The rows are grouped in 3 ways, from coarse to fine. Each group lies inside one group of the grouping before and may be the whole of it. The rows also spread widely along 5 directions, which tell nothing about the answers.
(in the rows, 128 means zero)
Some rows, each with its group in each grouping after it:
[107 124 134 150 131 125  75 120 122 115 132 142 140 125 149  97 146 113
 165 140  74 116  92 169 177] => J_786 Lota motif
[105 100 140 141 122 124  91 135 141 118 137 159 148 136 122 115 122 113
 130 119  76 102 142 118 147] => J_460 vupa zoz
[107 135 138 134 108 154  64 154  94 129 154 129 206 117 150 125 105 124
 158 140  96  65  89 163 147] => J_700 tek zata
[ 87 114 148 108 138 159  96 140  79  94 154 179 160 155 103 140  94 128
 135 109  62  77 119 123  72] => J_88 bub pev
[130  95 151 140 142 107 117 103 125 109 123 160 107 188  90 161 152 171
 149 106 127 156 125 118 129] => J_700 Raf Dem
[115 112 110 162 124 101  63 137 150 106 118 159 159 111 163  93 142 112
 158 138  68 111 119 152 219] => J_460 vupa neke
[ 67  98 189 147  34 139 118 130 138 176 145  75 205  50 128 131  99  88
  95 151  70  88 199  79  64] => J_460 tun Femil
[119 119 135 117 123 133 142 141 150 126 120 146 148 151 108 134 137 115
 140 124 129 137 138 100 112] => J_88 Vuve duto
[129 118 136 134 114 106 118 141 134 121 118 138 159 116 123 121 137 107
 146 138 113 126 129 128 148] => J_88 Vuve mudof
[112 136 144 141 109 144 150 121 154 155 130  97 137 134 109 117 150 109
 143 142 136 141 153 129 100] => J_786 Lota Tefup
[101 127 134 117 126 143  72 146 104 111 140 162 186 127 131 118 109 112
 144 140  72  78 109 156 124] => J_88 Rizaz Potol
[124 125 150 143  90 140 136 121 139 161 137 101 140 138  91 116 124 111
 136 140 135 130 161 119  86] => J_786 rogi lozis
[111 109 145 138 118 121 108 126 156 126 135 147 147 144 116 126 128 117
 123 126  93 123 157 107 124] => J_460 vupa dok
[133 103 140 179 121  96 120 122 192 127  98 137 152 126 144  88 164 103
 148 140 135 154 146 130 180] => J_460 dif Foso
[ 95 120 154 119 116 168 120 118 130 136 129 136 152 146 119 102 106  99
 124 124 105 100 147 115  90] => J_786 rogi zev
[115  98 140 115 138 123  81 128  73  86 148 179 133 150  94 155 118 144
 153 102  59 103  92 133 111] => J_88 Vuve mogod
[ 87 129 177 102 103 183 149 146 158 146 127 122 187 141 137 115  99  80
 108 126 119  84 181  90  69] => J_460 Gop Gugug
[102 126 121 138 126 124  92 147 125 103 120 162 188 111 153 106 131 106
 158 145  88  99 108 153 157] => J_88 bub pev
[121  88 153 151 129 104 119 102 136 112 151 163  99 177  67 158 139 143
 118  99  81 143 154  99  94] => J_460 vupa dok
[111 117 148 127 141 139 103 115 118 120 139 144 120 160 118 115 139 124
 154 121  96 123 107 149 124] => J_786 Lota motif
[108 116 134 158  71  93  56 130  56 124 150 120 187  63 119 156 127 134
 168 149  37  93 107 166 144] => J_88 Vuve mogod
[125 133 107 155 125  98 114 140 169 121  87 141 186 108 172  80 162 101
 167 162 135 136 118 156 206] => J_88 bub pev
[ 80 110 151 103 145 182  98 124 122 112 138 170 145 158 128 100  85 101
 110 114  76  81 131 111  90] => J_786 rogi zev
[113 114 160 116  94 162  93 143 109 161 139 133 156 144 129 126 100 118
 154 132  99  96 127 144  97] => J_460 tun Femil
[ 70 116 159 114 117 171 102 152 147 119 126 149 197 107 173  98  94  71
 103 131  61  59 155 101 125] => J_460 Gop Gugug

New rows. What belongs after each?
[137 116 134 141 127 110 105 114 117 106 137 157 129 164  83 140 141 147
 159 131 104 138 114 144 127] => J_88 Rizaz Potol
[116 128 121 140 113 119 118 140 145 120 111 137 178 122 145 102 143 116
 159 148 131 122 123 142 150] => J_88 bub pev
[ 77 108 138 173 120 107  98 109 142 109 130 134 144  74 143  96 143 103
 112 143  49 112 146 119 156] => J_786 Lota Tefup
[114 113 140 153 110 123 106 123 138 118 150 120 166 126 125 130 128 127
 132 132 109 105 128 120 140] => J_700 tek zata
[100 115 150 124 113 135 152 137 141 122 127 129 175 126 114 126 124 111
 127 136 122 117 160  93  78] => J_88 bub pev
[ 97 104 142 130 113 140  88 140 131 117 141 143 162 123 120 123 111 107
 123 118  61  92 149 109 114] => J_460 vupa neke
[147 125 138 124 131 156  97 145 130 141 121 160 151 174 134 112 138 110
 185 130 136 115 106 167 125] => J_460 dif Foso
[104 109 137 123 124 143  86 140 142 127 138 156 170 141 137 115 111 102
 122 127  79  93 147 120 124] => J_460 vupa dok
[ 97 125 148 155  95 121  89 119 123 142 136 107 167  87 143 105 143 105
 151 153  88 111 121 153 139] => J_786 Lota motif
[106 116 135 154 104 123  67 133 114 119 146 123 197  96 158 112 128 126
 149 147  88  86 104 155 189] => J_700 tek zata
[ 94 142 155  90  98 202 109 155 106 156 145 125 190 133 127 101  76  82
 128 139  97  59 146 128  59] => J_786 rogi lozis
[120 104 146 131 153 148  81 137 122 107 135 193 129 179 119 119 116 116
 151 108  87 105 112 131 119] => J_460 dif Foso
[ 89 104 151 153 120 126 143 109 164 119 129 120 125 117 112 108 147 110
 112 133  94 134 160  95 109] => J_786 Lota Tefup
[148 122 135 176  82  70 121 127 131 138 121  99 164  87 114 133 164 128
 163 154 125 152 130 144 159] => J_88 Vuve mudof
[131 135 121 137 105 123  67 141 126 140 133 143 166 143 135 115 131 123
 178 142  86 111 110 181 163] => J_460 vupa dok
[119 126 126 142 125 108  96 130 140 111 116 148 155 130 117 113 139 124
 143 142 105 121 121 142 154] => J_88 Rizaz Potol
[121 108 134 112 130 119 146 140 152 112 113 140 146 139 111 127 139 114
 120 118 130 133 140  91 114] => J_88 Vuve mogod
[ 86  83 171 147  87 121 110 120 131 130 138 135 148 110 120 130 107 113
 110 123  65 107 156  92 102] => J_460 tun Femil
[108 103 150 183  66  99 105 101 122 139 143  90 155  75 101 123 126 116
 134 151  72 117 164 130 117] => J_786 rogi lozis
[122 105 146 144 106  99 117 131 128 112 129 139 160 113 106 136 133 115
 135 132 100 127 133 113 128] => J_88 Vuve mudof
[137  99 155 132 105 105 140 109  93 124 149 128 117 156  47 179 137 152
 148 111 107 147 137 105  64] => J_88 Vuve mogod
[134 105 127 113 165 135 128 137 189 115 111 183 121 213 127 104 138 111
 123 110 136 143 134 105 148] => J_460 vupa dok
[108  94 145 142 155 130  93 133 166 104 113 177 143 146 150  91 133  97
 126 118  88 111 136 115 154] => J_460 dif Foso
[123  86 131 147 149 106 108 119 175 110  99 169 112 162 152  89 137 112
 138 122 108 144 119 132 198] => J_460 tun Femil
[ 89  91 126 144 156 105 104 124 148  74 113 187 155 120 141  98 132 110
 120 125  69 108 130 100 163] => J_88 bub pev
[101  94 169 142 108 132 164 112 154 124 153 103 155 145  82 146 128 131
  87 119 137 123 181  57  62] => J_700 tek zata
[107 112 147 119 139 144 108 133 141 121 114 161 157 162 131 122 132 130
 134 117 135 120 131 112 133] => J_700 Raf Dem
[ 97 112 151 132 111 130  84 133 132 122 147 150 171 127 124 127 115 116
 117 124  60  92 146 117 117] => J_460 vupa dok
[113 117 179 156  60 136  98 120  77 149 164 107 165 112  93 170 112 133
 157 133  62  92 145 133  76] => J_460 Gop Gugug
[118 130 130 111 128 162 109 136 143 135 122 143 148 162 130  87 106  98
 141 134 120 108 133 136 123] => J_786 rogi lozis
[120  89 154 158 117  93 121 105 161 123 137 146 112 166  86 142 141 139
 120 113  99 153 165  93 121] => J_460 vupa dok
[121 107 136 151  98  89 114 127 120 119 124 119 166  95 116 136 140 120
 142 135  96 128 135 121 148] => J_88 Vuve mogod
[114 117 129 136 125 122 120 138 120 105 124 156 152 148 109 128 135 127
 154 133 106 119 128 130 117] => J_88 bub pev
[104 106 159 160  56 122  99 130 131 161 136  98 174  78 141 119 117 109
 140 156  81 105 154 128 130] => J_460 tun Femil
[122 115 163 144 106 140 130 120 144 132 134 127 142 150 107 134 129 118
 141 124 103 124 156 107 109] => J_460 Gop Gugug
[115 114 136 105 147 138  95 148 111  86 131 188 151 151 125 118 113 115
 144 110  83  98 100 131 139] => J_88 Vuve mudof
[123 133 111 137 125 115  76 133 141 111 118 160 167 130 148  98 141 116
 161 150 105 112  97 171 182] => J_88 Rizaz Potol
[123 132 131 129 100 124 116 156 151 134 115 120 190 101 152 107 135  94
 155 149 128 118 127 141 155] => J_88 Vuve mudof
[117 123 138 116 123 130 114 155 140 121 113 148 175 124 138 106 127  93
 142 138 116 110 127 127 146] => J_88 Vuve mudof
[ 94 124 141 143  85 114 130 139 156 141 119 111 198  76 138 120 133  91
 120 152 107 119 165 104 140] => J_88 Vuve duto
[ 83  65 158 165 122  98 104 108 161 111 119 160 127 119 130 114 119 108
  93 113  58 118 156  87 141] => J_460 tun Femil
